Every row belongs to one group in each of 4 separate groupings. Each group adds its own fixed numbers to the row, and there is some noise. The rows also spread widely along 12 directions, which tell nothing about the answers.
Known rows, each followed by its group in each grouping:
[  8   0  21   3  -5 -20   7  -1  11  10  17  25 -11  -6  30  10  22 -18
   0  21  -3   5   2   4  -5   2  -4 -33  -3  11  14  -6  -2   7 -20  23]  (0) (0) j_669 Noli
[ -6  -8  25 -20 -30 -56   6   6 -30  33  29  31   1 -24  49   3   7 -30
 -13  26  -5  19   1 -45  20 -39   8 -62  12  10  37  -6 -19   6 -14  -7]  (1) (2) j_338 deban
[ -9   7   0   5  -6   0 -16  -5  29  31  16   2 -15  24  -7  32  24  39
 -23  16  15 -28   6   6   1  20  11 -24   5  17 -17  -3 -25 -12  -2  40]  (1) (0) j_942 sazez
[  5  36  14  -3  26 -12 -52 -10  34  52  32  27 -42 -69  47  39  27   4
  13  50  22  35 -31 -60  13  -9  11 -47 -13  43 -17  12 -75  -5 -24  -9]  (4) (3) j_943 Noli
[ -7  49  27 -23  27  13 -37  13  27  56  23  -5 -36   1  -8  36  38  11
 -29   0  41 -17  41  10  13  11  14 -50 -58 -44 -33  -3 -49 -32   4  45]  (3) (3) j_978 Kepek
[ -5  35  20  -8  11  26  -2 -34  32  14   2  28 -50  12 -17  53  13  26
  -3  23  44 -29  -9  13  46  40  47  -1 -16   7 -15   6 -42 -10   1  49]  (3) (1) j_669 sazez
[ -4  13  26  28  53 -41  28  -1  57 -13  21  22 -45 -65  27  35  -5  -3
  21  53 -40  29 -21  -5   4 -53 -16 -50 -23  26  24   6 -28  26 -23 -49]  (2) (1) j_978 Kepek
[  0  12  39 -46  -4  16 -29 -32   9  10  29  32  -3  10  37  18  20  20
  38  10  14   7  13 -13   0  -7  41   3  -7  -3  -5   2 -63   1 -27  23]  (4) (2) j_942 deban
[ 10  11 -21 -15  -3  55  32  -3 -12  11 -39  31   8  26 -45  10  41  -7
   1 -15  48  16  60  46  50  66  33 -25 -28 -45 -11  18   8 -16  -2  53]  (2) (1) j_348 deban
[-15   6   3  30  -5 -16  32  19  -8  -9   3  20  -9  12 -17   1  20  25
 -28  17   2 -11  12  21  29 -27  16 -20  -3  -8  21 -27  -7  -1   0  33]  (0) (0) j_338 Noli
[ -5   8 -12  -9   5 -19  39  19 -12  11 -16   3   8   3 -11  18 -11   9
  20   6 -11  18  50  28   8  -4  10 -14 -45 -39  -1  12 -12 -10  20   3]  (4) (0) j_943 sazez
[-29   8  -4  12 -13  32  21 -26  14   3  -6  11 -21  11 -27  45   2  31
  65  -2   9  23  41  15   4  32  22   8  -7  -5 -20  11 -20 -23  -2  26]  (0) (0) j_348 Kepek
[-28  -8 -35  58   6  -6  -7  42   5   8   4 -15 -14 -13 -24  24  -6  53
  -4  -2  -1  23  33 -46  -2   0   0  -1   7   3 -18  -2 -15 -13  22  26]  (1) (3) j_978 Kepek
[-55 -26 -34  82 -11 -18  63  19  14  -7   6 -21 -32 -33 -17   2   4  48
  -8  -8 -21  22  42   3   1 -37 -10 -34   7 -19  17 -10  13 -20   9   0]  (3) (3) j_669 Kepek
[ -6  18  34 -54 -15 -19  11  -9  -3  26  16   3  10  13  18  38 -20  23
   8  11 -12 -20  35  15   0 -10  37 -11 -36 -30   9  11 -39 -20  15  14]  (0) (2) j_669 Noli
[-27 -16  22   4   2   1  32   0  31   6  49 -12  -3  -1  28  -7   7  39
  -1 -19  -6 -17  69   8 -32 -31  11  -7  -3 -45   8  -6 -22 -24 -16  28]  (1) (2) j_978 Kepek
[-14 -11 -31  27  -8  14  10   3  40  17 -19   4  16 -13 -36  11  42 -12
   1   3 -14  30  21  48   4  33 -36 -78 -14   8 -13  12  14   6  -4  16]  (1) (2) j_348 Noli
[ -9 -12  12  40 -15  10 -19 -20  41  -4  21  35 -14   0   0  10  55   0
  20  24  -5  21 -29  11   3  21 -26 -39  42  68   2  -8  -7  31 -49  21]  (0) (0) j_978 Kepek
[-18  11 -25  14  -8  -7 -15  37 -30  16 -23  31  22   2 -35  -4  35  -6
  12  10   0  64  28  16  39  -6  -7 -55 -31 -15  -5  -2  -8  17   0  -1]  (4) (0) j_978 sazez
[ 36  25   5 -57  10  -4  -1  18   3  47 -12  18  30  10  -7  28  23  -8
 -34  20   6   3  38  41  32  15   8 -63 -54 -25  -2  25 -20   1   3  -5]  (2) (1) j_978 Kepek
[ -7 -13  -8 -18 -38  33 -15 -16  -8  37   4  30   6   4   9   6  54 -15
  23   0  28  43  27   9  21  43  11 -51  13   7  -9  19  -9  -4 -34  16]  (4) (1) j_669 Kepek
[-19 -10  -8 -36 -55  22 -16 -25 -35  27 -16  11  36  34 -18  33   3  15
  43 -20   3  30  40  -3  13  48  31  -4   4   3 -14  26 -15 -12   3  33]  (2) (2) j_669 Noli
[ 29  21  23 -24  25   0 -21  18  22  25  16  25   4 -12  28  -2  47 -20
 -34  26  19  -2  14  12   3  -6   7 -49 -37 -20  -6  -6 -27   4 -18  31]  (0) (2) j_942 Noli
[ 18  23  26 -31   2   2  -6 -15  -6   0  15  51  10  -3  13  10   7  35
  -7  34  23  -3   1  -5  50 -21  49   1  -4  -2  25  -4 -52   9  -9  16]  (0) (2) j_978 Noli
[-22  43  40 -13  18   3 -52  18   6   1  -6  11 -10  39 -57  41  13 -13
  12  -7 -10  -3  12  26  13  20   6 -16 -59 -20 -36 -10 -37  10  17  60]  (0) (2) j_978 deban
[-30   4  33  10  -5  -5 -22   5 -16  -6  -3  23 -20  22 -12   8  28 -47
  33 -11  -3  38  15   0   0  12  -3 -27 -19  -7  -9 -19  -2  17 -17  44]  (2) (0) j_669 Noli
[-51  15 -16  64  -5 -18   0  15 -15   9 -17   9 -65 -13 -40  30   1 -18
  18   9  22  29  -1 -46  34  29   5 -28  -4   9 -18 -13   4  -9  26  42]  (1) (0) j_669 Noli
[-13 -20  14   7 -37  -2 -48  19   1  18  21   7  25  41   3   6  47  40
 -30  -1 -13   1  -1  -2  -9  -9  -4 -23  38  43  -3 -20 -30   9 -27  38]  (4) (0) j_348 Kepek
[-27  19  25 -10  17 -15  23 -32  38  40  52  -8 -36 -34  42  47  -2  62
  18  29 -11  -8  24  -7  -8 -62  32 -27 -18  -5   5   6 -66 -38 -13 -30]  (2) (0) j_943 Kepek
[ -7   8 -17  12  34 -13  17   4  50  25  17  17   2 -61  10   2  36 -12
   8  31 -20  45  20  31  -1 -33 -22 -83 -40 -16  -2  14 -21   6 -18 -37]  (1) (2) j_943 sazez
[ -7  18  16 -15  -9 -20 -13  -4  -3  31   1  14 -15   9  -3  48  -4   6
  16  23   7   4  -1 -15  18  14  17 -23 -10  15 -11   4 -27  -5  13  25]  (1) (0) j_338 Noli
[ -9  -5  -4  11 -24  -4  21   7 -10  19   3  20   3   2   6  -4  37 -12
  -2   5   7  17  28  20  12   6  -2 -47   1 -11  16  -5   8  -5 -18  19]  (0) (0) j_669 deban
[ -2   2 -30  15 -12  -6 -13  50 -41  36 -19   5  -7   5 -18   2  23 -20
 -34  -8  38  31  40 -32  25  40   2 -37 -20 -26 -16  -2   4 -12  19  45]  (4) (3) j_669 Kepek
[ -3  12  15   7   3  16 -27   2  -1 -18  -1  56  11  25 -30 -19  60  -7
 -25  15  20  14  -7  24  48  -5  21 -34  -3  -2   9 -26 -22  35 -24  43]  (1) (2) j_942 deban
[-17  14 -14  35  -3 -15 -33  26 -18  14  -1  20 -13  -7 -13  17  20  22
 -21  19  14  29 -13 -43  36 -19  22 -15   6  20  -2 -13 -24   8   7  17]  (3) (0) j_669 Kepek
[ 12   6 -18  16  12   0  -1  20   4  31  -6   8 -23 -24   4  15  19 -26
 -24   5  35  18  19 -26  13  37   6 -33 -19 -15 -18  10   4  -8  11  40]  (3) (2) j_669 Kepek

New rows. What belongs after each?
[-30  29 -21  13   6  21 -14 -15  28  45   4   3 -25 -38 -16  48  15  25
  34  21  13  32  16  -4  14  16  15 -44 -28   3 -32  22 -39 -28   6   3]  (0) (2) j_669 Noli
[ 20  18  24 -15  32 -21  11  -2  26  -4  -4  28 -12 -15   8  43 -11   0
   4  39 -17  12  -5   3  20 -13  15 -21 -31  13  12  12 -35  15  -4 -13]  (2) (1) j_348 Kepek
[-14  29  16  16  37   3 -10  -1  20   0   4  36 -46 -38  -2  31  12 -11
  35  28  16  37  -1 -31  30  -6  21 -19 -23   2 -10  -1 -41   4 -10   6]  (1) (1) j_348 deban
[-14 -18  -2   8 -21  -7 -19 -19  40  21  13   0   4 -10  10  36  16  21
  21  18 -24   8  -8  -6 -21  21 -17 -37  21  50 -14  16 -18   6 -11  13]  (1) (2) j_942 Noli
[-39  35  27 -20 -10  16 -49 -14  -9  38   8  12 -43  19 -27  54  10   7
  18   3  35   6  11 -24  32  29  45 -17 -28 -12 -35  -1 -59 -21  12  48]  (4) (2) j_669 Kepek
[  3  -8  17  14   4   3  28 -16  48 -15   5  19 -17  -3  -4   9  28 -19
   3   2  -7  -2   5  40   4  27 -22 -41  -4   5  10  -2  12  20 -21  32]  (3) (2) j_978 Kepek
[  8 -18 -23  35   0 -33 -24  57 -30  22   6  -4   8  -6  24   6  -1  14
 -41   9  -2  25   9 -79 -14 -13   7   3  15  21   0  -6  -7  -3  10  21]  (2) (0) j_669 Kepek
[-16  -1 -31  17  -7  40  24 -24  34   0 -10   9   9  -3 -28  28  17  62
  39  10   0  17  30  38   7  20  20  -8  -5   4 -16  17 -17 -11   0  15]  (0) (2) j_942 Noli
[  7  10  66 -44  16  16 -29 -47  49  -2  41  42   2  -1  42  21  30 -13
  37  17  -7  11   4  20 -18 -13  11 -19 -18   7   2   1 -58  21 -55  15]  (2) (2) j_348 sazez
[-26   7  13  -3 -22   8  -3 -20 -19  18  18  28 -21  -1  17  13  15  18
  32   1  26  27  25 -22  25 -11  40  -2   7 -10   5  -5 -30 -14 -14  15]  (3) (0) j_669 Kepek
[-17   8  20 -20 -17  16 -30 -25   8  35  21  14   2  21   1  29  38  18
  16   3  12   5  17  11   0  16  18 -22  -2  12 -19   3 -38 -11 -27  31]  (2) (0) j_943 sazez
[-23   5   0 -16 -42 -17 -24 -13   7  25  -9  21  19  14 -38  40  19  19
  13  20 -19  15   0  26  38  19 -10 -64   0  35   1  11 -21  14   3   2]  (1) (3) j_978 Noli
[ -7   6   1 -11 -14   9  40 -21   8  11   0   6 -15  14  -3  36 -13  42
  31  -5  16  -9  44  13  12  23  30  14  -7 -21   1  13 -12 -25   9  27]  (3) (0) j_978 Kepek
[ -6 -21  43 -17 -29 -43  11   9   7 -23   6   3  21  56   2  17  -9  -7
  -8   1 -49 -31  12  36 -24  -2 -14  -6  -1   8  23 -16   7  25   4  40]  (1) (0) j_669 Noli
[-10  -4  14  33  -4 -52  19  14   2 -11   4  21 -20 -26  23   5  13 -28
  -3  25 -25  23 -20 -12  10 -33 -18 -47   3  21  34 -14   7  27 -10  -4]  (3) (0) j_669 deban
[-28  -4  33  -4 -18 -35 -18 -16   0  -8  31  35   3 -17  29  13   3  17
  24  36 -30  33 -22 -23  13 -62  15 -30  11  27  30 -11 -53  27 -26 -26]  (4) (2) j_669 sazez
[ 25  26  25 -32  14   5  -2 -14  27  14  12  45   9   6  -1  12  36   9
 -46  36  21 -14   1  36  53  -4  25 -50 -21  -8  20  -1 -37  14 -18  15]  (2) (2) j_978 Kepek
[-25   7  16   6  -7 -49  33  32 -21  33  25  -7 -29  -9  27   2   6   1
 -35  10   3  -5  45 -12   7 -48  12 -52 -27 -51  25 -18 -17 -26   7   5]  (4) (0) j_669 Kepek
[-46   6  25  10 -28   2  28 -20 -17  -1  10  46 -36  12 -28  -3  37   0
   1  10  27  11  24  16  73 -11  32 -50  14 -18  29 -20 -15   3 -19  17]  (1) (1) j_978 Kepek
[-30   0  50 -34 -40 -28 -25  -6 -13  30  23  -6  -4  40   4  41   1  -6
   2 -11 -12 -16  15   1  -9   7  11 -25  -7   1  -7  -9 -26  -6   2  53]  (3) (2) j_338 sazez
[ 29  -5   4   2  27 -11  -4  31  14  -9  -1  13  23  14   5  11   6   1
 -39   9 -11  -5   2  -4  -8   4   5   2 -15   4   1  -4  -9  20  -2  45]  (2) (2) j_338 deban
[ -1  10  -8   8  12   1  22  -3  17   8   0  13 -10 -16 -14  33   7  28
  11  27  -4  12  16   9  21   0  20 -12 -16   5  -5  16 -25  -8   1  -2]  (0) (1) j_943 Kepek
[-16  18  15  21  10 -17  36  14   1   2   1  17 -49  -1 -20  10  12  -7
 -28  13  31  -9  30  10  47   8   8 -45 -26 -35  14 -18  -9  -5   7  38]  (4) (3) j_978 Kepek
[-23 -16  39 -14 -43  -2   9 -56   4   2  23  27 -25   8  23  25  11 -19
  42  -1  12   4   0 -11   5  33  20 -10  33  25   8   2 -15   3 -32  40]  (3) (2) j_943 sazez
[ 29  26   1 -13  25   9  23 -28   8  14   3  78 -14 -57  24  -6  40 -27
  -7  51  48  45  -3  -1  78 -10  34 -64 -16  -9  35   8 -31  20 -31 -22]  (2) (2) j_978 Kepek
[ 17  18  19 -59 -35 -10  -1  -6 -46  49   5  42  14  12  35   6  32 -25
  10  20  36  16  34  -3  31  10  32 -48 -11 -19  17   9 -18 -11 -20  12]  (0) (0) j_942 deban
[ -5 -10 -15  16  12  12 -23  27  17   5   6  -9  12   1  12  16   4  47
  37 -12 -14  28  32 -20 -41   3  -5  25  -8   8 -30   7 -23  -5  -4  31]  (4) (0) j_978 Noli
[-55 -35  -6  40 -81 -27  16   5 -52  16   9  25  -1  -4   8 -29  60  -4
  -1   7   4  46  13 -11  36 -30  -4 -87  57  22  38 -27  12   6 -34   3]  (4) (0) j_942 Noli
[-33 -19 -13   7 -43  -8  10   0 -20  22  19  35  20 -24  14 -21  53  29
  -6  23  -6  52  21  12  42 -53  15 -70  21   4  36   0 -26   5 -39 -35]  (4) (1) j_669 sazez
[ -3  10  12 -15  -6   5 -37   4  11  10   5  14  28  16 -14  37   9  39
  19  14 -17  20  22   9 -10  -4   7  -1 -18  12 -17   8 -47   3  -5  16]  (0) (3) j_348 sazez
[ 42  30  28 -34  43   6 -38  38  23  12 -22  17   3  32 -23  31  21 -50
 -29   3  17 -16  19  25  -2  64  -6 -14 -58 -17 -37   5  -5  14  13  73]  (1) (1) j_348 Noli
[ 24  22  60 -42  32  -3   5  -7  19 -50  -8  22  10  62 -22  40 -20  13
   6  -2 -23 -41  18  48  -3  13  26  48 -51 -23   0  -4 -37  22   7  61]  (2) (3) j_943 deban
[-20  -3  28 -10   7  -3 -11  18  12  20  30 -20 -14   9  28  17   6  -6
  15 -26  -9   2  50 -16 -48   5   0  -4 -30 -36 -22   0 -23 -22  -4  49]  (4) (2) j_669 deban
[-11  -4  37  -9   0 -40  49   0  32   6  35 -11  -3 -20  32  18 -13  21
   1  14 -39 -21  35  24 -22 -42  -5 -41 -22 -24  29  -1 -18 -13   1  -3]  (0) (2) j_978 Noli
[ 31 -18 -48  33  29   7   8  45  37   7   3   2  49 -40  20  -8  24  45
 -15  17 -21  44  41   5 -38 -20 -26 -17 -15  -1  -6  18  -8   2 -13 -11]  (0) (3) j_348 sazez
[ 18  16  19   4  44 -10 -23  16  38  25  13   0 -48 -23  26  43   1 -33
   3  17  16   1 -11 -40 -27  43  -9 -13 -31  12 -38   5 -20  -2   1  58]  (4) (2) j_338 Noli
[-39 -13   3  39 -13 -18  30   8 -26   9  28  18 -38 -31  23 -13  11   2
  -1  -2  27  23  28 -56  20 -29  29 -27  23 -22  20 -20 -11 -19 -10  26]  (1) (2) j_338 deban
[ -2   2 -22  15  -4  33  11 -17  34  15  -5   7 -14  12 -23  16  36  30
 -19   3  33 -18  16  28  20  46  17 -22  -2  -5 -18   4  -7 -11  -2  56]  (3) (2) j_942 sazez
[-34  13  34 -15 -17  33 -18 -37  17  19  24  27 -27   3   3  27  41  13
  53  -4  18  25  28  15  17  12  22 -23   3   2 -11   7 -37  -9 -39  21]  (3) (1) j_978 Kepek
[ 27  37  -2 -36  34  -3 -13  11  27  13  -4  22  26   6 -14  28   8  49
 -33  44  -1 -10   3  35  32 -24  32 -22 -56 -19  -4   9 -61  10  16  -3]  (4) (2) j_942 sazez
